Every row belongs to one group in each of 4 separate groupings. Each group adds its own fixed numbers to the row, and there is some noise. The rows also spread widely along 16 directions, which tell nothing about the answers.
In the rows, 128 means zero.
Known rows, each followed by its group in each grouping:
[175  99 132 170 169 120 131 151 145 125 178 111  99  78 171 150 153 129
 127 141 138  96 140 113 133 106 107 145  84 136 135  70 138 128]	J_763 bisez D J_755
[148  99  92 107 129 107 137 171 108 140 135 127 190 135 180 105 138 122
 131 122 142 106 163 130 144 125 127  94 137  94 137 118 116 150]	J_305 bisez V J_48
[142 198 175 146  51 134 160 160 118 179 164 135 103 169  76 186 127 141
 137 127 143 151 118 131 138 118 173 113 102 158 118 112 139 114]	J_763 vubo C J_647
[127  62  45 162 130 146 157 128 108 151 111 178  88 104 103  85 201 111
 117  89  88 155 166 141 168  74 153 110 189  66  81 166 140 122]	J_971 peva V J_48
[135 144 135 134 126 127 105 128 124 131 166 127 131 147 153 171 136 141
 147 166 130 138 142 120 135 149 141 105  76 169 152 108 106 146]	J_971 lovag M J_647
[ 60 160 117 125  99 155 148 125 106 122  90 106 181 174  71 136 117 103
 135 146 133 182 136 144  86 139  95  63 147 127 175 161 111 146]	J_682 peva M J_755
[118 128  99 163 115 114 126 191 144 134 146 116 117 175 114 135 145 118
  78 105 142  77  76 108 152 118  84 139 150 151 143  53 187 109]	J_305 lovag C J_755
[150 111 119 136  94 148 128 124  90 172 164 159  96 149 110 137 159 145
 118  94 128 153 132 120 162 137 192 169 141 141  99 136 155 116]	J_682 vubo D J_647
[118 190 207  61  83 136 167 126  79 164 124 110 134 102 157 143 144 143
  92 117 179 141 145  66 107 131 161 135 159 130 128 186 123 124]	J_971 lovag G J_647
[ 95 169 151 159 112 115 121 125 188 113 109 128 105 127  68 136  96 136
 125 135 109 136  86 167 117 113 149 148 104 144 106 144 145 123]	J_763 lovag G J_755
[110 181 131 118 117 147 125  93 157 146 116 100 123 153 170  96 125 126
  89 115 157  87 103  98 143 128 143 104 165 135 182 150 101 121]	J_971 peva M J_755
[ 63 104 164  62 134  91  89 145 111 101 111 154 176 109 167 135 120 175
 137 169 122 154 141 132 121 184 183 154 108 103  91 181 129 149]	J_682 lovag M J_48
[178 119 114 169 124 139 104 115 117 158 205 114  58 142 121 148 101 128
 153 110 124 139 133 156 157 140  88 151  99 130 128  43 117 111]	J_971 vubo V J_48
[123 195 162  91  31 149 136 169 188 157 137 133 160 111 113 166 146 117
 118 162 142 145 143 150  88 123 161 126  64 147 149 137 122 142]	J_305 peva M J_755
[ 62 134 142 119 137 146 100 123 158 122 103 106 185  91 172  77 102 170
 120 142 136  98 144 164  76 124 178 122 175  86 128 130 123  94]	J_971 peva D J_647
[175 142 169 168 155 133 160 148 168 151 149  62 135  76 192 132 105 143
 131 131 161  61 134 148  90  90 145 138 120 113 153  82 141 117]	J_305 peva V J_755
[126 107  97 171 153 168 161 133 119 123  92  92 133 175  79 120 108 104
 162 137 111 130 118 156 100  83  82  80 186  99 131 130 158 114]	J_971 peva V J_647
[122 154 190 135 131  99 151 164 106 116 118 124 153 118 113 185 132 156
 121 148 135 135 138 103  97 103 172 137 100 185 103 143 161 133]	J_305 lovag D J_48
[132 161 156 115 153 147 139 112 103 113 126 107 143 129 192 135 123 117
 123 175 124 105 138  56 154 143  62  83 131 127 152 108 111 112]	J_763 peva M J_647
[122 158 168 158 130 103 110 125  90 126 158 113 121 172 107 157  76 155
 133 131 135 149 117 126 131 160 121 145 108 180 125  94 135 120]	J_971 vubo V J_48
[ 88 146 109 116 125 143 109 101 180 133 122  88  95 121 121 125 146 130
 121 113 154 145 116 154  94 117 141 101 138 118 191 157  69 155]	J_971 peva C J_48
[102  90  80 131 139 139  95 142 129  96  89 140 177 154 114  69  90 128
 115 109  94 110 117 152 122 122  99 162 186 124  89 109 174  96]	J_305 vubo C J_647
[ 79 120 141 111 175 172 136 113 155  81  84  88  86 117 103 160 140 115
 153 169 120 118 107 110  95  90  90  89 140 117 155 176 122 128]	J_682 peva M J_755
[235 117 112 123 141 112 140 106 130 153 154 125  48 125 142 124 134  91
 116  71 135 123 116  90 196  97  93 164 111 138 110 132 112 152]	J_763 peva D J_48
[155 126 148 109 105 141 148 130  64 141 106 134 202 172 141  96  91 119
 109 135 123 154 137 107 127 164  98 166 173 121  87 145 187 116]	J_971 vubo G J_647
[165 104 168 117 136 111 120 165 110 150 174 103 100 119 179 146 143 158
 108 108 172 115 101 106 133 151 151 202 128 131 121 100 171 133]	J_763 peva M J_647
[ 48 174 162 120  59 156 129 118 114 176 135 135 138 137 100 120 116 188
 132 112 128 135 139 175 115 130 225 114 190  88 106 129 130  66]	J_305 peva C J_48
[ 84 158 161  52 121 140  91  90  40 135 176 113 111 141 151 150 120 165
 150 105 167 146 164  90 140 161 147  92 133 168 159 133  54 117]	J_682 bisez M J_647
[106 195 132 148 132 137 139  90 137 144 132  91 112 142 167 119 113 114
  89 127 148 111 110  84 150 147  80  71 156 119 187 108  79 126]	J_971 lovag C J_647
[201 138 175 175 145 133 165 154 153 133 153  99  76 135 117 205 117 104
 145 170 126 134  87 116 140 126  89 158  62 129 119 109 170 152]	J_682 vubo G J_647
[126 123 117 103 106 167  87 137 101 135 173 123 126 174 125 147 148 137
 118 144 127 119 127  99 116 145  83 147 127 192 153  68 159  94]	J_971 lovag C J_48
[122 164 196  73  82  79 136 180 126 124 115 137 161 124 132 185 137 131
 101 152 155 183 123  90 119 167 149 156  70 160 117 186 132 192]	J_305 peva M J_647
[104 151 100 109 102 100 127 203 123 116 107 162 191 167 118  98 121 108
 103 114 115  86 127 115 168  93 117  97 135 132  95 119 159 110]	J_682 bisez G J_48
[149 101  81 158 107  93 136 189 106 172 166 105 118 147 118 107 144 118
  80  31 178 128 116 153 142 112 109 158 171 102 136  56 153 141]	J_305 peva D J_48
[178 125 120  74 114 121 116 109 152 154 152  93 100 101 165 118 133 109
 126  87 173 157 133 134 116 139 119 154 106 115 165 152  65 184]	J_763 peva C J_647
[123  63 130 164 176 115  99 128 107 103 144 134  95 124  73 154 124 164
 171 123 109 149 137 171 106 101 170 166 117 171  79 135 158 123]	J_971 bisez D J_755
[100 103 106 110 149 135  89 175 134 104 147 124 126 113 154 137 170 137
 126 143 130  79 147 106 122  84 106  95 129 137 137  79 126 102]	J_971 peva D J_48
[114  85  85  77 113 181  74 111 124 128 154 124 103 118 117  97 151 128
 120  93 131 138 130 142 114 136 111 184 151 133 138 117 138 109]	J_682 bisez G J_647

New rows, each followed by its group in each grouping:
[128 132 132 127 153 129 140 150  38 116 132 146 146  89 162  96 129 128
  84  83 126  95 170  61 137  91  97 152 172 171  83  93 171  78]	J_682 lovag M J_647
[116 109 101  98 166 138  62 123 171  98 138 132 104 142 179 108 118 147
 144 141 108  48 106 114 175 119 139 124 120 135 134 111 112  99]	J_682 vubo V J_48
[122  50  87 131 148 170  63  92 117 114 163 174 113 120 158 127 175 150
 147 182  71 162 155 131 150 176 138 169 113 138 107 115 144 115]	J_971 peva M J_647
[132  93 150  48 109  94  91 154 122 130 158 136  89 125 119 167 140 153
 160 107 159 153 130 146 140 139 180 164  91 133 103 170 106 168]	J_305 bisez M J_755
[101 142 168 123 145 110 127 117 131 125 137 116 135 103 199 148 125 149
 107 177 130 116 127  85 157 179 114 114 118  83 138 111 110 129]	J_305 lovag D J_48
[131  85 112 162 127 168 185 122  65 152 108 143 135 106 116 104 136 117
 128 125 101 175 163 131 128 130 120 136 187  57  79 152 171 110]	J_682 vubo V J_647
[171  93 115 177 148 127 148 165  72 157 196 140  87  94 168 150 163 125
 124 115 127 114 157 105 184 122  98 134 124  88  95  42 152 102]	J_682 vubo G J_647
[157 131 153 135 131  95 162 116  87 149 119 148 179 139 155 144 118 155
 155 149 115 154 171 132 146 145 212 105 110 133 104 184 114 159]	J_305 lovag V J_48
[188 119 123 181 129 113 174 168 146 158 142  92 102 146 132 136 146  90
  82 114 150 136  73 117 150 137  59 171 134  86 142  89 188 155]	J_763 peva G J_48
[171 129 155 124 152 141 149  71 128 144 132  99  64  69 162 122 143 129
  98 102 145 146 134  96 111 119 140 181 133 141 143 177 115 150]	J_971 lovag V J_48
[154 119 129 124 163  92  81 113 178 111 145 108  69 132 159 121  87 134
 124  99 137 102  73 133 181 149 125 177 112 123 125 123 111 155]	J_305 bisez M J_647
[186  84 100 127 145 162 117 127 183 143 157 118  97  74 171 117 140 116
 155 124 127  89 147 160 126  91 142 154  97  93 124 110 117 125]	J_682 vubo D J_755
[101  72  62 161 164  89 105 155 115 107 131 139 141 120 107 121 131 124
 154 119 107 159 159 188 130 115 107 100 124  91 105 101 111 150]	J_971 lovag G J_48
[219 127 162 149 151 153 181 160  92 121 124 103 167 131 163 152 125  99
 118 162 130 119 135  73 100 109  68 166 109 176 120 108 204 131]	J_763 vubo M J_647
[116 126 115 125 114  97 101 147 150 125 155 160 101  69 145 139 190 139
  96 109 131 141 153 112 139 113 165 141  78 171 130 129  93 150]	J_763 peva C J_755
[153 125 100 135 106 132 165 172 135 177 138 121 148 145 159 114 150 111
 120 108 146  97 127 140 154 105 144  96 155  66 137 114 140 131]	J_682 peva C J_48
[109  90 146 182 192 154 133  89 107 126 144  78 126 136 148 168 134 176
 174 169 128 126 137 149  94 141 165 103 146 133 168 111 125 121]	J_305 peva C J_755
[169 142 122 147  67 137 136 135  88 173 190 169 115 119 117 155 150 125
 119 118 112 179 171 129 158 149 138 161  90 153  96  83 140 125]	J_305 lovag M J_647
[143 131 151 165 141 138 114 130 110 130 189 128  96  46 154 165 144 146
 123 134 126 144 170 128 102 125 137 171  67 174 123  67 133 118]	J_682 lovag M J_647
[151  75 105 143 159 115 119 170 162 137 150 104 101  93 195 114 158 128
  98 112 149  83 106 119 156 126 106 156 152  57 131  76 147 134]	J_305 peva D J_647
[100 106 103 151 133 127 122 143 113 125 132 129 102 154 100 156 188 144
 114 109 139 150 116 120 133 119 169 125 145 164 148 139 139 146]	J_305 peva M J_647
[121 101 106  74  99 188 126 125 121 149 117 149 163 137 180  89 161 133
 114 157 106  89 141  96 155 139 134 124 192  66 110 132 160  82]	J_305 lovag D J_647
[153 120 133  93 172 140 117  99 116 123 134  88 126 129 204 114 124 134
 130 118 152  69 132  89 144 124 112 120 155 136 160 122 104 122]	J_305 peva M J_755
[ 62 133 159 128 128 136 130 107 104 139 119 124 123 181 110 166 140 172
 165 172 124 142 122 128 136 144 193  62 155 119 136 177 109 121]	J_971 peva C J_755
[122 127 137 125 102 119 136 132 158 136 131 141 119  96 122 143 148 120
 106 145 121 184 128 134 123 164 148 162  81 113 132 176 124 175]	J_682 bisez V J_48
[121 121 139 124 157 114 119 134  67 111 113 145 166 181 152 120 125 143
 105 131 111 103 114  63 162 141 129 142 158 186 106 136 177 108]	J_682 peva C J_48
[ 39 154 116 102  88 115  75 135 124 108 132 132 145 104  92 119 127 142
  97  98 141 174 152 143  95 143 121 124 127 158 144 108  84 127]	J_305 peva D J_647
[102  67 140 172 202 103 139  94  48  95 116 123 117 119 102 170 129 164
 157 141 102 200 155 133 109 145 138 138 140 151  99 154 136 149]	J_305 lovag C J_48
[123 122 149 109 173 191 118  71  91 110 166  70  46  88 125 155 145 151
 157 125 142 125 153  97  84  94  93 125 138 173 173 108  96  91]	J_763 bisez V J_48
[ 74 126 112 125 122 160 110 143 131 107 108 104  96 132  69 117 134 124
  92  93 136 137 103 131  72  91  80 159 180 151 134 115 165  97]	J_971 vubo C J_48
[120 110 106  77  89 109 109 171 165 149 112 158 145 148 131  85 107 140
 136  92 122  74 114 170 161 100 182 143 166  77  70 143 149 108]	J_305 lovag C J_755
[114 120 103 130  86 155 135 149 104 141 134 159 173 169  99 172 187 133
 150 171 104 178 168 142 118 131 172  91 103 160 139 143 138 143]	J_305 peva M J_48
[125  99 108 125 186 100 116  77 120 110 120 115  93 121 163 130 159 133
 116 126 135 155 125  98 155 151 128 118 130 125 156 181  80 179]	J_971 lovag G J_48
[166 163 160 119 130 126 156  94 104 165 144  99  90  94 149 126  86 125
 158  90 155 146 163 148 134 103 140 106 138  87 114 146  68 139]	J_971 peva M J_647
[144 128 162 144 157 147 134 103  93 114 148 102 136  89 159 156 151 141
 104 149 127 143 158  86  96 137 105 164 112 188 149 103 145 120]	J_305 peva G J_48
[150  98  98 132 148 135 109 147 118 116 131 146 141  98 116  84  76 127
 165  94  96  78 166 177 122  61 128 148 136 134  56  92 157  76]	J_682 lovag V J_755
[114  97 144  93 111 100  92 154 119 132 129 136 161 197 132 144 126 155
 134 159 135 160  95 131 138 196 169 154 122 137 121 171 151 165]	J_971 peva V J_647
[122 120  63 121 120 119 134 153 149 128 108 122 160 179 116 131 167 106
 133 116 143 130 129 134 135 109 140  56 130 139 180 161  88 182]	J_305 bisez C J_647
[167 141 155  69  86 120 112 174 173 152 155  94 131 110 138 141 125 126
 118 111 177 124 114 158  79 118 138 193  92 134 137 123 145 153]	J_971 lovag G J_48
[143 199 138 122  85 104 127 131 191 131 117 132 119 152 103 151 101  90
 130 140 128 145 110 137 149 118 118  96  61 154 141 165  82 172]	J_971 peva M J_755
[145 129 140  46  92 123 114 184  95 150 159  94 176 153 166 139 117 137
 137 105 184 107 148 128 103 132 115 130 131 129 149  90 118 132]	J_305 vubo C J_48
[174 126 119  66 147 149 125 136 177 114  96 110 160 118 190  98 112 100
 141 144 126  58 121 114 129  92 116 126 122 108 127 162 130 133]	J_682 lovag G J_647
[139  72 124 139 136 167 111 134 159 126 134 112  85 182  89 173 162 151
 163 162 111 130  77 148 121 132 171 163 131 146 136 146 180 134]	J_305 peva V J_647
[176 122 146  95 142 106 141 148 130 137 126  79 111 114 143 126  92 101
 118  96 171 131 114 125 107 112  65 159 132  97 127 131 128 161]	J_971 lovag D J_48
[141 169 167 125  99 171 175 139 103 146 148 106  77  92  77 196 181 121
 126 112 162 146 160  92  76  54 151 115  98 200 153 149 122 124]	J_682 vubo D J_755
[149 167 145 112 131 144 127 109  96 150 161  99 190 125 232 123 122 125
 119 166 151 114 176  90 126 166  93  89 111 135 188  86  84 129]	J_971 peva M J_48
[109  89 103 164 165 100  87 187 169  96 162 119  66  79 152 137 164 135
  90 115 137  97  95 115 137 116  80 164 110 119 131  47 146 122]	J_763 vubo C J_647
[114 165 182 188 142 152 169 113 104 154 151 122 142  78 187 134 105 160
 137 166 119 101 165 128 135 133 163 103 131  81 111  90 135  80]	J_682 vubo M J_755
[107 153 136 124  99 121 155 151 112 139  89 117 193 138 115  89  83 129
 100 106 133 129 132 145  97 122 124 139 176 110 108 134 163 114]	J_305 lovag V J_48
[128 160 126 149 119 172 121  63 117 138 133 155 143 142 145 118 136 155
 128 145  91 104 156 112 145 122 195 120 133 197 132 133 129  86]	J_305 lovag M J_755
[ 84 159 121 144 112 132 116  73 154 129 115 128  98 108 113 114 120 145
 115 107 125 162 132 144 133 142 176 118 134 126 148 168  66 142]	J_305 vubo V J_647
[ 92 150 120 151 105 111 129 151 136 125 114 159  95 163  72 127 129 124
 103 109 114 130  97 123 164 107 136 125 146 142  95 147 156 116]	J_971 bisez M J_755
[162 158 159 109 105 188 161  84 128 162 150 117  87 103 159 158 165 132
 138 158 129 131 153  86 134 114 144 109 116 115 147 144 102 108]	J_763 vubo D J_48
[127 179 136 159 101 165 119 146 166 142 168 131  88 145 127 167 151 133
 123 160 120  75 121 106 147  86 128  91 102 156 145  64 134  76]	J_971 vubo D J_48
[176 127 174 127 129 109 146 134 112 163 169 119 116  81 176 146 131 140
 107 116 157 130 141 105 130 145 156 184  93 134 113 123 143 144]	J_682 lovag D J_755
[ 98 161 147 134 104 198 126 103 146 138 138 112 112 177 112 173 152 139
 126 201 105 124 103 101 112 144 114 106 129 157 172 116 154  95]	J_971 lovag C J_48
[133 172 110  58  82 174 121  88 164 167 138 116 103  95 174  82 132  98
 106  92 146  94 147 109 147 114 107 103 144  93 166 140  58 115]	J_682 peva C J_755
[111 132 139 158 132 135  71 113  94 130 191 136 114 165 138 144 130 173
 111 136 120 128 119 113 145 174 142 169 117 203 139  64 157  95]	J_971 bisez M J_48
[130  77 119 132 195 121 116 137 154  93 122  73 123  67 170 113 130 125
 108 111 159 115 122 137  78 121  81 176 133 115 161 114 134 159]	J_305 bisez M J_755
[ 90 136  76  87  86 163 100 141 144 137 109 121 148 212  74  93 110 112
 145  92 133 102 101 167 125  98 132  99 174 132 148 139 134 107]	J_682 peva M J_755
[156 104 112 111 134 146 134 148 115 117 132 116 127  85 157 108 159 103
  68 108 136 122 141  75 113 120  59 181 140 152 140 108 164 130]	J_305 bisez V J_48
[118  81 134  68 143 128 110 183  82  97 105 128 158 161 116 141 128 142
 154 132 123 109 132 118 117  96 119 144 160 144  84 134 182 111]	J_305 peva M J_48
[ 96 149 111 110  93 130  87 164 160 130 136 141 172 171 147 131 150 137
 113 158 127 105 118 121 134 141 150 100 115 162 155 112 128 126]	J_971 peva C J_647
[ 62 117 123 159 120 163 159 142  83 115  89 126 199 162  71 150 147 136
 147 174 106 178 156 153  71 124 134  82 161 135 136 145 166 119]	J_305 peva M J_755
[125 140 198 112 185  90 110 132  78 109 157  73 142 124 181 164  79 168
 150 143 176 112 139 100 110 147 118 110 114 152 144 108  95 139]	J_971 bisez D J_647
[ 95 105 135 151 142 140 118 152  76 109 133 141 124 107 112 116 112 153
 109 113 102 108 145 116 129 103  94 165 177 128  63  60 190  50]	J_305 vubo D J_48
[110  96  71 172 155 116 140 125 108 135 120 140 144 101 144  97 191 148
 106  88 137 143 169 143 120  94 196 110 161 126 141 154 111 145]	J_971 vubo G J_48
[120 128 139 102  90 169 122 113 180 148 118 140  94 155 107 144 164 143
 133 151 123 150  93 140 127 134 211 152 133 121 128 212 146 144]	J_971 bisez M J_647
[159 136 173 138 130 122 148 181 110 134 157 120  70 113 111 171 116 137
 142 120 130  99 119 113 137  74 102 153 119 129  73  77 170  88]	J_763 vubo C J_48
[151  81 149  79 140  68  80 171 149 107 133 130 107 141 124 164 135 152
 136 116 156 147  97 135 121 130 177 200  79 165  98 178 138 187]	J_971 vubo D J_48
